Each new row is followed by what is left after taking away its nearest point in the smallest flat space through zero that holds the last named rows.

q763 (7 x 15):
5,29,14,6,14,7,10,8,-10,-6,10,5,-6,6,-9
11,1,1,0,4,-3,-18,9,-4,6,22,-23,-9,8,8
2,7,0,-5,0,4,5,7,-13,5,7,-7,-25,-4,-8
-11,-7,1,4,2,14,6,2,5,12,7,-20,-4,9,1
-12,-4,4,0,-11,-3,0,-4,7,-8,-8,12,3,-5,-14
-5,27,-6,0,-5,12,13,-3,0,5,10,-13,-18,23,-2
0,10,4,3,9,-9,3,-27,1,0,-9,-4,-9,13,-4
New rows:
2,-13,-10,6,-7,-12,7,7,4,16,6,-9,-13,-3,7 -> 1,-1,-1,11,-2,-14,9,5,6,6,4,3,-3,0,1
-15,4,15,-6,2,2,5,11,6,-5,-7,-15,-7,-11,-6 -> -5,8,6,-8,1,-5,1,6,7,-6,-10,-12,0,-7,7
-8,-7,10,-5,-12,-8,12,13,-5,-9,-12,-7,-14,-1,-6 -> 0,-3,9,-2,-5,-10,9,10,-2,-9,-10,-9,-2,7,6

q828, 7 rows:
13,-1,15,8,-4,3,-12,5,14,5,1,13,17,6,-16
16,-11,-10,-9,-16,-12,4,-7,10,6,8,7,1,11,-8
22,-2,-2,2,2,-4,-19,-6,-7,5,13,25,34,1,-13
11,11,21,-8,5,-5,-12,-8,8,13,-2,12,12,-8,-12
4,3,3,-15,-10,0,-7,-14,0,10,15,20,13,4,-14
14,-11,-14,-6,-11,-5,-15,-4,12,-8,11,4,15,-8,-3
18,1,15,10,-20,-19,-10,17,-3,5,7,22,22,8,-8
New rows:
11,-5,2,7,3,10,2,0,11,8,-14,1,2,10,5 -> 2,0,-1,-2,-4,6,-1,-1,1,4,-6,3,3,2,11
-7,-3,-5,-12,-7,12,13,4,-14,2,-10,-13,1,3,2 -> 3,-3,0,-11,-7,8,4,5,-7,3,-11,-9,11,-1,-3
4,9,7,1,-7,-7,-4,6,-1,1,-10,-3,6,12,-5 -> 0,7,-3,-4,-3,-1,-5,-1,-2,-3,-7,-7,4,8,-3
-10,-13,6,-10,-14,15,-10,0,-10,15,8,14,12,-6,6 -> -1,-17,4,-4,-4,8,-2,3,-4,16,-5,2,2,-5,11
-3,-11,4,-4,16,10,9,2,-14,5,-1,7,13,0,-2 -> -2,-14,5,-9,3,2,8,6,-2,2,-2,1,7,-5,1

q853:
14,11,19,-11,-6,-4,1,8,0,-11,-9,-10,15,2,-12
-5,20,10,-5,-14,-3,4,-6,-10,-9,10,9,6,-14,-26
-5,-8,29,5,-9,4,3,15,-12,-23,-23,2,7,-5,5
3,9,33,-6,-12,-27,-5,-10,-15,-5,-3,-9,-12,16,-9
-5,-7,-1,-13,-5,0,11,7,-12,-11,-5,-2,6,-23,-9
0,-24,13,30,-5,-7,0,13,-3,8,-3,-14,-1,7,4
-2,-19,1,0,5,5,-9,-4,-24,-4,1,12,6,1,7
New rows:
8,4,5,5,5,17,-16,-15,-16,-7,6,3,-3,14,-14 -> 3,-1,-2,3,4,14,-3,-5,-4,-7,-3,-10,-11,2,-10
-6,-16,-14,-16,4,-8,3,6,11,-16,10,4,9,0,4 -> -7,-9,-2,-4,-2,-12,0,4,12,-15,12,5,6,8,0
16,-3,0,12,1,-17,2,10,12,-10,-6,3,-3,14,-15 -> 9,-6,-9,5,4,-12,2,5,5,-13,-4,13,-6,6,-11
17,9,5,-14,3,14,-7,-15,-8,-3,-5,4,13,4,17 -> 6,3,3,2,-6,5,4,-10,-3,5,0,-5,2,-7,10
-10,14,4,13,5,-15,-2,0,-16,7,3,-2,15,5,15 -> -10,16,-3,5,6,-13,4,3,-10,5,0,-5,16,-3,15
-15,1,6,1,7,-9,6,5,-15,-6,-6,-15,6,14,-15 -> -17,5,-6,2,12,1,5,3,-6,-4,-4,-8,5,14,-9

q436 (7 x 15):
-3,-1,-4,4,19,-4,-10,3,3,4,6,0,-5,-2,-2
-9,-4,-4,1,10,-12,-23,0,-31,15,4,4,14,-13,-4
13,-2,-9,10,14,4,-9,8,2,5,9,14,2,-11,10
15,15,-2,5,9,4,4,-6,4,5,22,0,-10,-15,8
12,-15,-2,-13,-1,-1,5,-11,-26,3,0,4,-5,3,14
9,1,-12,4,6,0,2,-7,-3,5,6,17,1,-3,1
-9,-7,-10,-1,-19,-15,-9,6,16,6,13,1,14,1,5
New rows:
17,-5,4,15,-5,-16,12,-6,-1,-4,13,-3,6,-4,-13 -> 14,-12,7,15,1,-14,7,1,-2,-7,5,-6,5,0,-12
-2,-5,-11,-7,8,-12,1,-15,-3,-16,12,-12,-14,16,-17 -> 7,-2,-7,3,-2,-1,-5,1,-5,-17,7,-5,1,2,-9
-3,1,7,-5,11,2,9,-10,-13,-6,-6,-12,-2,15,-4 -> 1,2,0,3,4,1,2,-1,-2,-2,3,-4,9,7,3
15,-14,1,6,3,5,-2,1,15,-6,-8,6,11,15,-8 -> 13,-5,6,2,2,0,-4,-6,3,0,3,-5,9,5,-8

q659, 7 rows:
-6,-5,9,-4,-6,-9,12,-13,-1,-9,-8,0,15,19,5
3,9,3,-19,15,1,-4,8,3,-10,6,19,-13,-5,25
6,-2,-8,-5,12,1,11,6,2,12,10,-14,5,6,6
23,8,5,-5,-10,-4,5,13,-8,4,10,-6,-1,-6,-4
-10,-11,4,0,4,-8,2,6,6,-28,-4,-4,-4,-11,-12
12,-13,1,-10,-1,-1,-9,3,-2,-14,-10,-17,-27,4,5
18,7,1,-5,11,10,-3,-6,-3,6,10,6,3,14,-7
New rows:
28,6,-19,0,17,10,6,4,3,-2,4,-11,-4,-7,11 -> 12,5,-12,9,1,4,5,-7,2,-9,-8,-1,5,-7,7
-11,12,0,6,-14,29,-8,17,-1,14,5,-3,-1,11,7 -> -12,6,6,0,-10,22,-2,18,1,-7,5,-5,1,13,1
7,1,-3,4,-19,29,1,-7,8,2,15,-3,-8,2,-7 -> -3,-2,-1,-1,-16,21,9,-4,12,-7,14,-2,-4,0,3
-8,-11,0,6,0,-2,11,1,-2,28,0,9,-3,-14,-2 -> 1,-14,8,-3,4,-3,10,-3,-3,11,-2,10,-8,-5,-5
-9,11,-6,6,22,-12,-8,18,19,-9,-14,-10,-8,2,-5 -> 1,20,1,6,7,-13,-6,12,11,1,-14,-4,0,11,-3
-1,-18,1,6,-4,12,-29,16,6,-3,-3,-7,2,-9,-2 -> 2,-12,6,-1,-4,8,-17,13,4,-1,2,-1,16,2,6

q283 (7 x 15):
15,1,-10,-5,-6,-13,-5,-22,-15,11,7,0,20,18,2
-13,-2,-12,-8,4,-12,10,0,6,10,6,16,1,-12,-10
2,14,3,-15,-5,-20,7,13,-3,-1,20,6,8,-5,-12
0,-1,-4,9,-2,4,6,17,4,-14,16,1,5,0,6
-7,-8,-15,-1,0,-3,-8,-10,-13,5,15,16,-21,-1,-8
-5,-15,-1,5,-2,8,6,7,8,-7,-3,26,0,14,11
-4,2,-6,1,-13,-2,-12,-20,22,10,1,0,-11,10,11
New rows:
7,-13,22,-2,1,9,5,1,-2,11,1,2,-2,12,-3 -> 3,-10,11,1,2,6,7,0,3,13,11,-4,-1,3,-4
3,-14,-1,17,-11,-25,-4,13,-16,5,3,16,14,11,-1 -> -3,-8,4,20,-9,-19,-9,11,-3,8,-7,-1,1,-2,-2
11,-1,-9,10,-21,13,1,-2,18,2,-5,-4,-1,-6,-18 -> 14,-3,-6,6,-19,11,3,1,6,1,-5,3,1,-3,-23
-10,-3,17,2,-17,-5,15,13,-20,-7,-11,-2,0,1,-19 -> -13,-5,2,10,-22,-4,10,-1,-7,-1,-5,-7,0,4,-10

q112, 7 rows:
5,3,-17,10,3,-20,-16,9,9,-2,2,6,4,1,-11
7,-12,5,22,14,-29,8,7,-4,-23,-7,-7,15,-2,3
4,8,-14,28,-9,-17,-9,16,1,-8,10,9,9,5,-1
-4,7,-4,10,7,-16,3,-2,-1,-4,5,15,-2,7,-4
-1,-7,-10,4,-9,-27,21,0,13,-34,6,5,6,7,10
10,-12,16,-5,-18,-26,11,-1,-1,-3,9,11,14,-2,9
-26,-8,-6,5,-17,-34,10,11,-2,-16,-1,-7,25,27,2
New rows:
-2,-6,-10,4,11,12,-1,-7,14,4,-8,-13,-8,-11,13 -> -6,-4,-4,7,2,-3,0,-6,8,11,-1,-1,0,-4,13
3,4,-12,3,12,5,1,-8,6,-3,-3,7,-16,-12,7 -> -4,-2,-5,2,0,-3,-1,-2,-1,4,-4,1,-2,-5,8
-20,5,-1,11,-15,2,13,6,-8,-17,-11,-23,-6,-9,-7 -> -8,7,3,3,-13,-7,5,0,-5,-3,-5,-6,-11,-17,-14
2,8,-9,7,9,7,8,-4,-1,7,3,11,2,19,-13 -> 11,-3,-4,1,2,6,9,-2,2,4,0,1,9,11,-8

q202 (7 x 15):
-1,-19,-2,-5,-8,2,12,4,13,-10,4,0,-5,-5,-14
9,9,19,-4,17,-16,-9,-18,2,-5,-20,-3,9,-10,-1
-20,6,18,-16,-10,-4,-5,12,-9,7,-6,-1,13,3,-20
10,1,-16,-4,20,12,-14,2,-11,0,2,2,13,-3,-14
2,-13,7,-1,-13,9,3,-6,5,0,-5,1,9,-8,4
2,15,0,24,19,15,-8,2,4,5,-3,-4,13,10,6
7,11,26,-6,17,-6,1,-2,3,14,2,-7,-2,7,0
New rows:
9,2,2,-10,-12,5,6,9,1,-5,-1,-25,1,-14,-4 -> 8,10,-3,-3,-7,3,3,9,-1,-5,-2,-25,0,-10,1
1,12,-14,-22,-3,-4,8,-5,-10,2,12,-18,-16,-9,4 -> -4,12,-6,-7,-2,7,7,-5,2,-2,2,-21,0,-9,1
10,-1,-1,1,11,2,10,-6,-15,15,1,15,-6,-2,11 -> -2,-3,1,5,6,0,12,0,-7,5,-6,14,-1,-2,-2

q319, 7 rows:
19,-4,-10,5,-17,-16,-9,-6,-22,-15,3,-11,12,2,3
18,9,-1,-6,-4,23,0,-10,-23,-24,-8,-14,14,-3,10
16,-4,-5,-4,-10,-8,0,-7,-6,-13,8,6,2,3,-19
-12,-5,-11,19,-9,-16,-5,13,3,-22,5,0,-11,2,3
2,0,12,1,8,-4,2,9,-23,-20,-23,-9,33,-3,-20
8,3,-5,-1,-12,12,-12,-8,-9,-34,1,19,19,-5,-1
5,23,5,3,-16,-13,13,3,4,-24,1,-3,-1,5,-5
New rows:
2,-7,17,-5,1,5,2,0,-9,4,-8,-4,2,-9,9 -> 1,-8,13,-2,-5,-2,2,1,-3,-2,-1,2,-6,-7,4
-14,10,13,-16,14,3,5,10,-3,3,1,6,8,-18,16 -> -3,0,2,-14,6,-7,4,7,-8,-4,11,2,-2,-14,6
-14,10,6,6,13,-5,1,5,-1,6,4,-3,8,-12,3 -> -3,6,-1,3,8,-2,1,-2,-4,0,12,-2,2,-10,-2
9,5,-4,20,4,-7,14,11,-10,9,7,5,2,10,8 -> 9,3,-3,16,7,4,13,8,-9,5,7,13,4,8,4
-7,6,10,13,11,-2,7,3,2,-3,-2,-9,-7,5,10 -> 2,-1,7,7,7,-2,0,-6,-1,-2,3,2,0,4,2
-3,1,9,10,2,0,2,-2,-4,15,-5,8,7,-1,3 -> 1,0,4,11,-1,3,5,-3,-6,3,-1,5,-2,1,0

q690:
16,-1,22,29,5,-1,-7,15,-8,-14,25,-8,-11,4,-11
-12,1,3,7,4,-17,5,3,3,1,1,14,-6,9,11
-15,-3,-9,14,2,-2,8,-3,-27,-4,20,28,-15,11,-3
9,1,7,8,4,-4,4,9,1,10,-3,8,-13,-5,14
-16,18,8,34,-2,6,2,-22,-1,3,-1,6,-16,8,2
8,3,-16,0,9,15,10,1,-11,-4,-4,-3,1,-9,-16
-5,21,19,-8,17,24,-1,12,1,-6,9,20,0,-4,13
New rows:
2,-2,-16,-13,8,-3,1,2,8,1,12,9,-4,2,-8 -> 4,2,-7,-4,4,0,-3,-4,13,4,10,3,-8,2,-5
-9,-2,-3,2,-13,9,2,8,-5,-7,10,0,1,-1,1 -> -6,0,-4,4,-11,4,5,9,2,-3,1,-3,0,-3,4
-16,-2,2,5,-3,7,8,2,9,-8,-18,17,15,-3,1 -> -3,-12,5,10,-10,6,3,6,2,-6,-10,11,10,-5,-2
-3,-1,11,-10,7,18,2,14,11,-18,-2,-4,3,-3,9 -> -5,-10,0,1,-3,8,5,3,3,-10,-4,-4,-6,1,6

q107, 7 rows:
16,-25,-14,-15,-7,-14,0,9,21,2,0,10,-5,-8,2
19,-11,12,4,-7,-9,10,5,-8,4,6,-4,-10,10,-5
1,9,24,-5,-12,9,4,4,21,-6,-24,-5,2,-3,-15
12,-7,6,6,-2,14,-14,-7,8,5,-12,6,-9,-13,-10
-6,-4,-7,-7,13,-18,11,-2,-10,-9,9,1,12,-6,0
25,-10,-15,-8,-15,-3,1,1,-1,10,22,7,-4,12,6
-15,-5,14,15,-8,-14,10,-11,-3,-23,-18,-15,6,-13,23
New rows:
-2,10,-6,-4,-8,-15,-5,0,9,-7,-10,16,-13,-8,-7 -> -1,14,-4,2,-8,-14,-3,-3,-3,-5,-3,13,-14,-1,-5
10,-2,-12,-11,1,1,9,-12,-3,-3,13,-13,-15,8,9 -> 2,1,-5,-10,7,5,6,-10,3,-5,0,-13,-15,1,1
-9,12,-12,3,0,3,13,-3,3,8,-1,5,13,9,-14 -> -3,-2,-9,12,-4,-1,11,-5,3,7,-6,4,4,4,-7
-7,-12,9,16,-5,-1,-7,-6,5,-2,3,7,-14,10,2 -> -9,-5,5,4,-2,-3,-2,-8,7,-6,7,10,-2,8,-5
10,5,7,1,-13,5,2,-3,-17,5,1,0,-4,-15,-11 -> -3,4,-2,-4,-10,-1,2,7,-9,5,-1,-1,-4,-12,-2

q32, 7 rows:
12,13,0,-10,2,2,-23,-15,1,7,-1,-7,-13,-6,3
5,0,-2,10,-5,18,9,15,-19,4,-4,-12,5,-11,-18
0,-7,9,11,13,-6,15,1,-1,11,-3,-12,-7,-4,-17
-14,9,12,10,-8,2,8,-8,1,8,-25,21,4,2,6
9,-18,12,-16,-5,6,8,-2,6,6,9,5,4,-6,-1
-7,-1,-10,-8,14,13,-6,-1,11,3,8,-20,5,9,-13
-17,1,-3,1,-2,-6,11,-2,-13,4,16,-9,3,11,-9
New rows:
11,5,-2,0,-1,2,-14,-16,-1,19,-6,3,-13,2,-7 -> 5,-5,-8,4,-3,0,-3,-1,0,7,0,7,-2,7,-5
-1,13,11,25,-3,-3,-25,2,4,-1,4,-10,4,10,0 -> 2,0,19,17,-8,0,-15,4,6,2,10,-5,9,7,-1
10,9,9,16,4,9,1,1,-4,18,-10,-7,-19,-9,-1 -> 0,1,1,5,0,7,2,5,3,6,6,-1,-7,4,8
15,3,2,2,2,16,-6,-12,12,17,-2,-10,8,-13,-12 -> 5,3,-4,9,-3,-2,1,-7,6,4,6,0,10,-4,-1
2,-13,11,-11,14,0,21,1,-15,14,8,4,0,-13,-11 -> -2,2,-4,-8,15,1,2,1,-9,1,0,8,1,-6,2
1,16,-1,4,-2,0,-22,1,7,-17,-12,5,18,-8,-2 -> -1,5,9,0,-1,-9,-7,-3,2,-8,1,0,15,-8,-11

q7 (7 x 15):
-5,6,-5,-11,2,7,6,-8,28,-12,-10,16,2,10,3
5,-4,-3,10,2,-13,1,-9,16,-6,11,9,12,-4,9
-11,-1,5,0,-9,2,-4,1,34,7,-7,6,-16,-3,7
-6,-1,1,-15,9,-12,0,-18,2,16,-12,-7,0,-18,-2
-6,-3,7,0,-2,4,-10,-8,-4,-4,-7,11,4,3,-1
14,7,-3,-5,-19,7,16,-2,0,-3,-1,-19,2,-10,-3
-15,-6,1,0,7,-5,-8,0,4,-16,16,1,-18,-23,-5
New rows:
1,5,6,13,8,-24,-17,-15,0,-1,-1,-7,-24,-7,-10 -> 11,12,1,10,2,-13,-7,-11,1,-7,-7,-5,-15,10,-10
5,3,17,9,-2,5,7,0,-3,-11,-10,2,3,1,-1 -> 2,3,14,7,7,-2,8,2,1,-5,-7,-1,-1,-2,0
4,-4,-1,3,12,8,11,8,0,-4,1,-7,5,2,0 -> 0,-7,5,4,7,7,4,2,2,-1,-3,-4,4,-3,1

q734, 7 rows:
-11,8,-4,11,-7,10,2,12,-8,1,3,4,0,-13,-13
-8,17,-32,3,-7,-8,11,-15,20,0,-2,1,8,16,-10
12,1,-4,-8,5,0,5,9,14,8,3,-12,-6,-1,9
-5,8,0,-3,-5,7,-9,14,6,6,-12,3,3,15,-10
-13,-10,0,6,10,9,-4,-3,15,-11,-4,9,-9,14,0
8,2,3,6,-2,16,-1,-6,-3,-6,-3,0,0,14,13
7,1,-11,4,10,10,-7,-3,15,0,-6,7,12,-9,-8
New rows:
11,4,-3,1,-3,-3,8,3,-5,-5,-10,1,17,4,-4 -> 4,-4,0,2,2,-3,11,8,-1,-8,-5,0,6,2,-2
12,2,23,11,-3,5,17,-16,2,4,-5,0,-4,0,-23 -> 12,2,22,8,-1,3,18,-12,8,6,-5,-3,-8,2,-22
-13,-7,4,-6,9,17,-6,-11,-2,7,5,-2,7,-23,-2 -> -14,0,2,-12,1,12,-2,-11,0,10,3,-8,4,-3,2
1,-18,5,-1,-3,15,-1,-11,6,14,3,4,2,-6,6 -> -5,-12,1,-3,-11,9,2,-8,4,17,3,2,2,-1,1

q266 (7 x 15):
1,-5,-1,6,7,-15,10,-19,24,-9,-3,-7,4,2,2
8,10,-7,9,14,-4,-12,11,25,-7,10,4,20,5,-6
22,12,5,-10,3,-5,-14,-7,3,0,-1,3,6,15,2
3,-3,0,-9,7,-3,-2,0,4,-22,3,10,-13,16,-3
-1,-6,-25,-8,-6,14,-21,-9,8,-2,-2,-7,0,6,3
-2,12,11,3,5,-20,-2,-10,-13,7,-8,-6,-1,3,5
-8,7,16,-17,-23,-11,10,14,18,-11,2,-9,-10,-2,-1
New rows:
6,5,5,9,-21,13,-2,18,3,-12,-8,-12,-13,5,3 -> 9,3,3,21,-6,8,-1,6,0,-9,-11,-10,-7,6,4
14,15,-9,9,0,-2,16,-3,-2,8,-7,-2,-14,8,13 -> 8,15,-14,9,-1,2,13,7,3,4,-3,-2,-13,7,10
-5,3,-24,4,-17,5,7,4,-9,-7,-12,17,9,-10,13 -> 2,10,-15,2,-13,-6,8,1,-5,-11,-12,18,10,-4,13
3,-2,2,-1,-11,10,-6,-28,-6,13,5,4,0,6,-5 -> -8,3,5,4,-7,2,-3,-11,1,4,11,6,0,4,-10
9,14,-7,-6,7,3,-13,-14,6,5,-7,-3,-22,-2,-6 -> 5,12,-2,1,8,5,-2,-3,8,6,-3,0,-19,-11,-10
3,-2,4,3,22,-2,-9,8,-6,0,12,-9,-8,-7,5 -> 6,-5,5,-4,12,1,-5,3,1,1,10,-13,-9,-9,7

q165 (7 x 15):
1,7,-4,-10,1,-29,-1,-3,0,10,-14,13,-11,7,2
-11,-2,-1,2,-6,-9,-13,-5,-6,-10,-2,5,-6,24,4
13,-5,4,-12,15,18,-10,10,-12,2,8,16,5,-2,18
-3,-7,12,2,9,3,-8,-13,0,10,7,14,4,-14,6
-5,10,-3,18,-7,4,2,3,3,12,-4,-7,9,-2,-3
-11,-5,-19,10,-12,-16,0,7,4,10,-8,0,9,3,8
4,-18,-9,17,-2,-7,9,-14,-13,-6,-16,-15,-23,-10,2
New rows:
5,-11,-18,2,7,-10,-5,28,-5,7,-7,2,-2,-2,9 -> -2,-4,2,5,8,-4,-7,11,1,0,2,-1,-5,-2,-7
9,-2,-18,0,-5,10,-6,17,3,-6,6,-6,-6,-21,5 -> 1,7,-7,2,-6,0,-14,4,5,-4,5,2,-11,-11,-1
3,-1,1,-2,-1,7,-10,-3,-13,-6,3,-1,-4,-14,0 -> -1,5,-3,-3,-6,-1,-9,1,-7,-3,1,-1,0,-9,-3
11,-27,-1,3,5,-12,-1,8,6,-15,12,-11,-1,5,15 -> 12,-4,10,10,7,-11,-2,5,9,0,8,-8,1,6,7
1,-8,-18,-7,-2,2,-8,5,20,4,-11,-4,-2,-5,19 -> 1,2,-4,-4,0,8,-11,-4,19,1,-9,-6,-7,-1,9
10,2,-8,2,-11,-4,-1,-13,6,4,6,7,-3,-1,-9 -> 13,1,-10,2,-10,3,-3,-8,2,2,7,7,-1,1,-5

q238 (7 x 15):
-20,-1,-3,19,6,-18,-1,17,10,1,12,5,6,23,-9
-8,14,4,14,0,-27,-8,12,21,0,9,17,21,27,-11
-20,3,-5,13,0,-7,-34,-5,18,-21,-6,17,5,30,9
0,11,-8,22,7,1,-20,14,20,-17,9,-2,0,9,-8
-17,-3,4,22,-6,-7,3,6,20,5,24,5,-9,9,-21
-15,12,2,15,1,-1,-18,17,7,-4,18,-13,7,24,2
5,9,-5,10,1,-5,-19,0,10,-8,25,3,-8,32,-15
New rows:
15,-16,7,-9,-14,15,-4,-2,-8,12,10,-4,-8,-12,-5 -> 6,-14,2,0,-6,2,-10,9,-2,5,1,4,5,-1,-2
11,8,11,1,3,-10,-16,0,4,11,-16,-13,-16,-1,16 -> 7,2,10,6,4,-16,-8,1,6,15,-12,-8,-20,1,8
-2,-2,-15,16,0,-11,12,-10,-10,6,-12,15,-11,-11,-13 -> -2,12,-7,13,-6,-3,-2,-6,-12,6,-5,1,-2,-3,-3
6,-9,12,2,10,12,2,-6,-11,5,6,9,11,-1,-9 -> 2,-8,11,6,11,13,-4,-3,-8,1,4,8,13,0,-6
17,-2,5,2,-14,-14,4,-13,-11,-1,-9,9,-16,-1,-8 -> 5,3,6,11,-11,-11,-2,2,-9,-3,-8,-4,-9,0,0

q842:
8,4,-15,6,-1,-14,-12,16,6,-3,-6,4,7,-5,8
-2,2,-16,8,5,1,-10,4,6,-9,-9,3,1,13,8
-3,-9,20,-2,-14,-3,0,5,5,10,4,-9,-29,10,-2
-8,3,-8,2,-15,-12,-8,6,1,-2,-14,1,-16,-17,-4
-27,-10,-3,-9,4,7,-19,-1,5,6,7,-2,4,12,7
6,1,-5,2,-9,-6,-12,4,-5,-11,-5,26,-2,2,3
1,-6,7,2,10,13,-5,29,6,-4,12,1,4,3,-3
New rows:
0,-4,24,0,0,-24,-1,-4,12,8,22,0,2,8,15 -> -9,4,9,8,6,-10,3,-4,9,-10,6,3,0,-3,4
9,-4,7,-5,0,-3,-8,12,-6,7,-15,3,13,6,3 -> 2,-3,7,-5,0,3,-3,5,-7,6,-19,-2,7,4,-2
14,-19,14,-4,0,-10,2,-8,11,0,23,9,-3,5,4 -> 2,-13,-3,2,4,-5,2,-8,13,-9,9,2,-4,-6,-1
